Every row belongs to one group in each of 3 separate groupings. Each group adds its own fixed numbers to the row, and there is some noise. The rows also spread widely along 10 directions, which tell nothing about the answers.
In the rows, 128 means zero.
Known rows, each followed by its group in each grouping:
[136,124,128,120,133,136,118,117,138,133,117,139,128,134,118,130,130,144,129,155,155,145,121,119,149,117,119,128,122,120,119,103,126,120,132,127,118]	Sul R Z707
[114,127,149,127,116,141,116,130,127,126,96,132,113,99,133,145,140,118,114,167,135,122,127,134,139,138,141,141,125,124,128,137,123,124,128,118,153]	nozur R Z84
[137,142,119,129,136,131,116,124,118,127,101,109,116,124,107,137,131,159,139,163,135,132,96,134,142,120,126,124,113,135,136,129,134,135,109,115,127]	Sul A Z531
[102,109,143,142,137,137,127,137,148,140,104,147,119,91,120,120,139,138,120,152,157,141,143,107,145,149,129,169,137,106,125,92,120,97,138,143,141]	negi A Z522
[127,120,133,137,130,119,115,128,153,132,102,132,133,106,116,112,130,130,133,140,122,123,140,122,129,115,120,140,123,111,116,134,114,142,109,119,152]	negi K Z707
[119,124,154,125,136,129,109,114,166,111,113,146,127,125,126,126,126,132,117,149,142,133,141,130,150,122,122,140,111,116,107,116,113,129,130,139,138]	nozur Q Z777
[118,123,149,137,137,128,98,125,162,130,94,142,119,102,141,137,133,138,128,144,110,107,146,133,119,131,127,144,123,111,116,131,107,122,126,134,154]	negi K Z531
[113,121,150,115,129,138,119,116,153,109,111,159,113,141,129,143,118,109,109,156,152,140,132,139,162,133,128,129,116,105,106,106,108,100,153,139,130]	nozur Q Z84
[148,126,118,120,146,123,111,129,138,144,126,128,137,113,145,130,140,144,139,150,104,117,140,120,109,117,110,129,125,117,113,116,114,134,120,120,119]	nozur R Z691
[135,122,134,107,136,123,127,114,142,122,123,134,138,140,129,124,120,116,123,142,142,152,130,121,149,108,112,116,129,108,102,108,115,129,140,121,113]	nozur Q Z691
[121,144,141,121,157,129,111,121,116,113,95,81,122,96,119,136,148,158,129,169,132,142,112,129,140,125,119,152,130,149,132,128,133,143,112,126,119]	Sul Q Z522
[129,139,143,105,146,124,110,113,130,110,107,122,127,134,141,135,118,122,118,149,125,158,115,124,158,120,117,115,128,130,101,119,114,124,151,125,106]	negi Q Z777
[128,117,140,120,118,141,124,130,129,136,125,126,138,107,122,128,138,116,122,161,141,122,131,123,135,111,126,144,123,118,118,127,127,144,113,113,137]	nozur A Z522
[140,119,120,116,120,125,131,127,116,130,112,114,141,121,108,115,125,102,127,150,134,141,123,121,140,100,122,123,128,111,118,141,126,153,108,95,131]	Sul K Z707
[122,111,120,139,126,119,144,124,153,129,104,141,121,129,80,106,116,122,133,141,169,143,129,125,150,120,122,128,123,85,128,116,120,126,111,121,150]	nozur Q Z707
[139,140,139,95,135,123,124,97,135,118,107,105,140,153,117,129,114,130,132,138,153,160,111,129,146,94,108,91,136,113,116,123,127,151,135,112,112]	nozur R Z691
[135,112,139,120,115,137,120,133,139,140,127,130,147,116,116,123,122,95,130,147,123,102,140,136,117,97,122,130,123,90,112,149,116,158,97,99,150]	negi A Z522
[129,124,145,107,140,139,118,120,139,123,120,125,134,125,129,140,127,116,123,156,131,124,140,136,127,112,114,134,124,101,110,119,117,135,126,126,123]	nozur A Z522
[128,110,159,104,125,140,103,109,169,131,121,155,138,135,153,146,120,106,118,140,129,118,151,135,128,103,120,119,127,89,95,122,108,125,147,126,127]	Sul Q Z531
[125,118,120,135,126,145,132,140,101,149,104,110,115,89,104,140,152,139,135,177,147,108,117,129,118,135,128,153,135,118,152,128,140,128,96,115,146]	nozur R Z531
[141,128,118,118,98,139,129,128,97,149,102,121,120,129,123,149,128,98,133,160,132,120,87,139,139,113,139,100,139,122,131,152,127,130,124,86,142]	negi Q Z691
[131,117,147,97,126,133,118,117,133,129,113,134,142,133,150,135,118,88,115,140,124,142,137,123,136,104,117,116,143,103,96,123,110,129,151,112,119]	negi K Z691
[132,137,139,115,125,134,112,112,139,118,110,134,126,144,127,137,121,134,120,152,144,154,105,126,162,114,130,111,113,130,112,119,121,126,144,118,120]	Sul A Z522
[115,127,153,120,147,124,111,122,153,114,90,131,115,107,139,139,126,116,117,148,115,130,150,136,130,135,122,137,130,102,109,129,105,119,141,135,139]	nozur Q Z707
[134,142,132,125,135,133,101,127,121,122,111,126,120,122,131,142,133,145,129,166,117,123,110,135,142,129,126,128,112,145,120,130,119,129,122,120,129]	negi R Z84
[128,114,125,120,116,131,135,124,128,137,108,136,127,121,114,126,130,108,124,151,149,142,125,119,142,118,125,129,134,106,122,119,124,125,129,114,135]	nozur K Z707

New rows. What belongs after each?
[133,147,142,126,151,127,93,116,143,103,111,117,124,131,117,136,126,153,134,162,115,117,113,146,143,116,118,133,100,144,111,135,112,146,107,128,132]	negi Q Z522
[115,135,137,152,152,119,104,148,152,100,95,149,106,104,118,119,117,130,118,156,96,118,145,141,144,152,133,154,89,112,109,137,96,117,113,130,160]	negi A Z84
[139,127,127,111,126,131,124,112,124,151,108,110,136,129,118,134,128,139,144,144,149,134,108,123,126,103,113,105,147,109,132,125,134,140,121,110,122]	negi R Z531
[138,122,145,112,125,135,97,125,139,129,126,146,141,120,160,136,131,109,116,152,102,120,137,122,134,111,124,131,118,131,93,130,109,133,136,117,125]	negi K Z777
[142,112,130,118,114,134,117,127,135,145,131,139,144,117,141,129,134,104,124,151,125,123,130,121,133,103,128,124,123,115,104,134,117,140,124,100,129]	Sul Q Z522
[147,136,119,127,130,128,108,133,119,128,120,125,122,117,135,140,140,135,132,167,100,109,113,135,131,122,128,129,109,145,116,138,116,136,112,110,132]	nozur Q Z691
[146,119,105,124,119,129,137,137,114,147,125,126,133,118,108,122,131,119,137,157,132,126,118,120,132,112,120,127,123,111,125,126,128,138,106,104,129]	nozur A Z707
[139,132,141,98,113,133,120,118,114,132,110,110,142,130,130,138,118,93,126,149,125,127,115,138,131,96,122,98,137,109,115,159,123,159,120,90,132]	negi R Z84
[127,131,127,150,138,124,105,142,136,125,100,130,113,97,119,126,134,137,132,161,103,105,126,137,128,137,133,147,107,127,125,145,112,133,99,119,158]	negi Q Z777
[146,132,112,116,122,132,124,122,110,127,127,136,122,144,120,139,128,127,126,168,140,141,94,126,160,119,126,114,111,141,115,115,126,122,130,114,112]	nozur Q Z777
[136,137,133,115,143,115,102,120,141,121,91,125,122,119,151,137,124,121,123,141,92,142,134,127,128,122,124,115,123,116,105,139,106,130,143,115,126]	Sul K Z707
[119,125,130,131,151,130,120,130,120,137,100,106,123,88,120,129,150,160,135,163,137,132,124,113,129,133,114,164,141,135,136,107,132,121,115,137,125]	negi K Z531
[109,132,159,135,151,123,102,129,150,108,90,122,125,90,135,120,137,141,117,149,113,134,147,122,140,134,124,163,124,134,112,127,109,132,125,136,146]	negi K Z691
[124,123,132,105,143,115,139,124,128,123,97,104,128,117,120,128,115,89,124,140,128,144,139,137,123,115,113,114,148,75,118,139,115,137,127,109,126]	nozur Q Z84
[127,139,142,107,141,126,117,114,131,119,101,107,128,123,128,136,124,137,127,150,130,145,120,128,138,114,116,119,130,120,118,126,126,140,132,123,118]	nozur A Z531
[120,94,127,142,113,113,144,126,172,150,95,150,138,115,102,94,116,99,128,113,160,144,153,113,129,108,127,123,141,57,123,129,115,134,118,103,167]	Sul K Z691
[127,125,144,119,115,144,116,112,148,132,103,130,121,133,109,149,122,127,134,153,146,105,119,152,125,107,128,114,121,98,132,140,126,142,111,118,154]	nozur A Z531
[138,129,138,117,132,124,106,126,137,122,119,128,137,120,136,127,122,111,125,148,104,120,131,133,132,108,120,123,116,119,102,144,110,148,116,110,132]	negi Q Z777
[126,138,153,110,148,130,100,111,149,130,99,111,130,115,146,148,130,140,134,143,112,124,131,134,117,115,114,123,138,113,115,130,116,137,135,130,126]	negi A Z522
[117,124,154,118,144,131,108,108,161,117,104,131,131,127,122,130,124,142,128,143,145,133,137,128,138,113,111,137,128,110,113,111,118,131,129,140,131]	negi K Z531
[131,116,135,110,131,138,121,120,135,132,121,133,133,124,130,141,135,113,123,159,136,124,136,128,126,114,118,138,128,109,112,113,118,128,127,124,124]	nozur K Z522
[132,130,160,117,119,132,87,109,164,123,118,149,141,124,159,135,132,132,120,144,112,123,133,122,141,105,126,126,113,142,96,131,112,143,139,126,136]	negi K Z777
[126,136,164,100,123,151,89,101,146,112,106,132,126,137,149,169,133,125,117,164,126,111,123,154,137,107,128,125,116,134,110,136,119,136,137,127,131]	Sul K Z84
[129,110,159,116,90,142,115,117,151,122,133,154,151,131,116,114,119,91,114,147,153,123,129,125,166,89,131,128,112,124,97,142,118,158,116,104,152]	negi Q Z707
[122,129,148,123,124,132,117,120,146,112,116,136,137,130,108,112,116,126,119,147,152,147,121,121,167,109,124,132,111,124,110,124,123,144,120,121,136]	negi A Z777
[139,124,132,100,116,147,118,112,113,144,127,131,133,140,139,154,134,127,131,163,151,135,97,122,151,108,119,114,139,136,115,105,130,116,146,121,102]	negi Q Z531
[138,125,119,117,146,119,118,124,126,141,110,119,132,115,138,130,131,134,136,144,113,136,127,115,121,118,110,124,139,114,115,117,117,126,131,119,112]	negi K Z531
[130,122,136,115,130,123,118,114,152,149,103,132,134,122,141,135,124,125,136,131,133,135,135,124,119,115,115,107,149,90,120,123,116,125,142,120,129]	negi R Z84
[120,136,150,123,144,123,109,128,141,118,101,109,130,93,138,127,137,135,122,151,109,131,141,124,127,124,122,143,123,124,114,137,117,147,120,123,136]	nozur A Z522
[137,120,131,110,112,115,131,115,143,129,115,142,137,143,135,121,109,86,117,130,132,156,125,121,150,106,128,90,127,97,96,136,107,135,148,97,128]	nozur Q Z522
[135,121,141,114,120,130,112,124,151,128,117,145,136,129,140,132,115,101,119,140,117,125,140,136,133,108,126,114,115,95,102,139,109,137,132,108,136]	Sul A Z84
[122,127,142,116,136,141,124,126,118,133,106,105,131,108,116,134,136,133,132,159,145,130,120,128,135,116,117,144,144,120,130,120,133,135,117,122,129]	negi A Z691
[128,113,126,113,105,149,148,118,110,133,123,130,129,144,89,131,128,112,125,167,194,144,96,128,167,107,125,127,133,118,132,107,139,126,120,112,128]	nozur Q Z691
[138,148,140,134,142,126,85,128,133,126,111,113,132,93,147,132,150,172,135,163,94,114,120,120,127,123,123,144,108,168,119,140,123,152,107,123,135]	negi R Z777
[125,120,144,127,116,142,116,125,139,112,114,143,124,134,95,129,117,107,123,163,146,112,120,147,155,112,130,136,106,117,115,140,115,139,103,116,156]	negi Q Z707
[124,127,147,120,135,138,118,119,147,117,111,116,133,122,100,128,126,130,130,157,146,115,133,144,129,105,115,139,116,103,127,134,129,155,97,126,145]	nozur A Z777
[145,121,124,116,112,137,120,126,128,153,123,132,140,127,131,135,129,117,139,147,127,117,115,126,126,100,122,113,134,112,118,131,123,139,121,102,131]	negi A Z691
[112,124,133,135,132,115,135,131,132,126,92,122,122,103,112,113,126,122,125,143,149,155,122,116,155,133,127,135,138,113,126,125,121,123,128,119,140]	negi Q Z84
[135,117,99,128,125,134,147,126,110,141,111,130,118,146,79,127,120,118,138,159,171,141,97,130,146,121,122,121,131,99,136,108,128,113,114,111,129]	negi K Z522
[135,133,122,104,156,110,126,118,131,131,95,123,119,130,147,132,117,121,125,133,117,171,135,113,131,134,111,100,146,94,108,108,109,106,166,125,100]	nozur R Z707
[136,129,140,131,117,119,110,123,151,116,119,130,143,116,118,109,129,123,123,147,119,121,132,125,138,100,129,131,100,132,106,151,115,170,98,105,153]	nozur K Z522
[133,115,114,128,105,139,138,122,118,161,111,131,124,125,107,135,135,126,140,155,169,132,94,121,143,115,129,118,146,113,142,118,138,120,121,110,136]	negi Q Z777
[130,131,125,132,145,133,112,127,130,122,104,123,112,120,111,142,133,147,133,167,130,116,116,142,135,128,125,139,112,121,128,126,122,123,108,125,134]	Sul Q Z531
[122,122,166,96,126,149,112,108,140,104,123,121,147,138,109,136,120,103,118,162,154,118,133,148,146,90,111,141,122,115,107,131,122,158,109,123,132]	negi K Z84
[133,127,140,120,123,138,114,127,136,120,114,132,132,134,110,130,115,109,128,153,127,113,124,146,139,106,125,124,112,106,113,143,115,146,108,107,147]	negi A Z691
[139,123,138,116,125,128,106,107,163,132,104,134,136,138,128,137,122,123,135,135,125,115,133,142,118,95,120,109,124,97,115,140,115,147,119,111,145]	Sul K Z691
[114,122,143,137,119,136,132,109,160,116,111,131,128,135,64,112,125,151,134,156,201,132,117,137,159,108,121,141,110,110,142,118,138,151,90,130,160]	nozur R Z84
[131,127,135,118,145,133,115,105,160,127,108,128,126,149,105,138,117,142,145,143,150,119,121,148,131,105,107,117,129,95,122,114,116,129,118,133,133]	negi Q Z691
[132,128,127,113,135,136,123,131,113,122,115,154,112,136,146,141,125,112,108,163,131,158,121,117,160,147,131,123,120,125,103,95,110,88,167,125,107]	nozur R Z691
[118,113,132,119,110,129,147,118,131,127,113,132,136,127,99,110,125,110,118,147,181,163,120,111,166,111,124,132,133,111,123,111,132,133,127,115,134]	nozur K Z84
[130,109,116,128,135,125,136,148,112,136,103,117,129,96,105,116,126,88,129,153,114,118,145,130,116,122,119,146,135,86,123,143,115,137,96,101,147]	negi K Z707
[136,128,128,117,133,132,116,123,123,130,125,115,137,114,127,132,142,140,131,162,137,134,116,122,145,109,117,139,124,139,119,120,130,140,117,118,114]	Sul Q Z84
[114,122,171,125,127,140,97,119,165,136,110,127,143,85,147,129,146,146,125,146,129,116,146,116,127,111,122,157,134,128,118,127,126,148,123,135,147]	negi A Z777
[125,124,125,138,107,150,114,136,116,132,102,151,100,123,114,156,134,114,124,179,132,99,104,150,141,139,147,138,109,127,133,136,118,107,116,114,160]	negi K Z84
[140,132,134,132,126,126,105,119,156,117,124,150,136,147,109,113,116,143,133,146,136,129,119,129,155,108,122,118,96,129,107,125,112,143,112,116,142]	negi R Z691
[138,132,131,101,140,140,108,125,118,130,115,144,118,142,158,160,117,112,119,157,106,135,120,130,140,131,121,109,127,113,99,108,108,96,165,125,99]	negi A Z531
[121,127,147,123,136,142,108,125,141,134,108,129,127,107,139,141,139,143,129,156,130,122,130,125,133,125,121,146,135,126,120,112,121,120,133,134,132]	negi A Z691
[112,124,161,122,157,126,110,122,153,114,103,114,137,96,130,117,135,135,115,146,135,145,159,118,133,123,115,156,129,108,111,119,118,141,125,131,130]	Sul R Z522
[140,142,125,132,148,119,100,130,128,118,107,115,125,113,128,130,134,143,134,159,92,117,120,132,126,123,122,137,107,142,113,142,110,143,106,115,134]	negi K Z522
[137,123,120,118,135,107,131,128,126,140,93,109,136,114,130,114,119,103,135,127,109,145,130,119,118,110,116,108,149,93,116,142,113,142,126,96,132]	negi K Z691
[117,130,142,132,146,126,112,123,158,118,88,134,113,115,119,129,124,143,126,144,132,140,137,131,141,133,125,138,120,102,121,121,114,118,131,134,141]	Sul A Z707
[116,128,155,126,114,133,110,132,130,115,106,129,128,91,141,131,143,111,107,164,119,125,134,125,146,126,139,153,115,143,113,145,119,142,123,114,150]	nozur K Z84
[145,148,103,134,137,125,120,124,119,114,107,136,104,158,97,135,118,153,135,165,136,139,89,141,158,134,129,106,94,134,127,118,118,116,119,116,128]	nozur R Z691
[135,134,128,105,143,124,117,119,118,114,102,129,120,146,133,139,109,108,119,149,118,149,116,131,146,123,119,105,126,111,103,121,109,115,148,116,109]	negi K Z531
[127,138,130,124,151,123,118,118,134,99,109,127,118,140,107,127,122,139,120,161,138,149,118,131,157,127,119,135,103,130,110,110,114,125,125,132,120]	nozur K Z522
[127,124,124,123,139,116,126,137,114,129,96,124,124,100,146,121,130,113,112,146,113,163,131,103,145,136,130,132,133,120,110,122,116,115,148,109,116]	Sul K Z531
[126,118,128,134,129,125,125,130,141,134,101,131,124,108,121,123,135,124,127,148,129,126,136,124,127,125,126,139,128,109,123,127,117,130,118,118,148]	nozur K Z691
[126,112,126,136,125,114,125,129,155,134,106,160,128,126,125,108,112,112,122,128,132,148,139,110,145,125,127,120,123,94,105,118,105,114,138,117,140]	negi K Z531
[132,136,129,124,151,116,105,116,153,121,93,130,114,128,135,142,123,144,132,144,106,125,132,137,119,127,118,116,117,108,116,125,108,123,131,131,131]	nozur K Z531
[125,118,118,135,137,136,128,129,148,135,113,161,106,137,113,140,123,132,127,156,148,130,128,132,138,143,127,132,115,90,123,94,111,89,139,137,133]	nozur A Z522
[128,120,144,120,118,131,118,126,142,141,101,122,137,106,124,126,125,109,132,139,122,119,137,129,122,106,123,124,138,99,119,149,120,151,114,108,151]	negi A Z707
[125,130,125,118,149,126,132,128,114,120,98,123,116,128,109,123,118,123,124,154,147,165,119,119,156,138,117,126,135,109,119,104,120,106,142,126,113]	negi R Z707
[133,120,137,132,120,128,113,136,147,130,117,143,138,110,132,114,129,120,120,144,119,129,138,118,143,113,131,136,111,117,107,134,114,141,119,106,144]	Sul A Z691
[109,118,153,130,153,127,111,119,167,113,97,138,122,112,123,124,129,132,115,146,140,141,155,126,137,131,122,157,121,100,111,110,109,118,133,141,140]	Sul K Z522
[146,135,117,105,130,117,123,120,104,141,106,104,138,123,142,132,127,119,134,144,111,149,107,115,130,107,116,101,145,126,115,134,124,139,135,99,106]	negi K Z531
[121,138,165,107,127,139,106,105,141,102,97,112,133,135,114,137,121,121,122,154,143,129,116,147,149,98,121,126,123,129,115,142,122,156,117,119,143]	negi K Z691
[147,141,108,136,138,126,113,130,117,129,125,123,121,121,120,133,148,170,139,172,124,126,97,121,149,126,121,139,105,166,124,111,126,127,111,124,119]	nozur Q Z691
[130,143,138,133,149,119,95,124,144,100,110,136,125,121,126,118,130,158,124,158,111,143,124,118,163,129,120,148,96,160,101,116,109,131,125,136,125]	negi K Z707
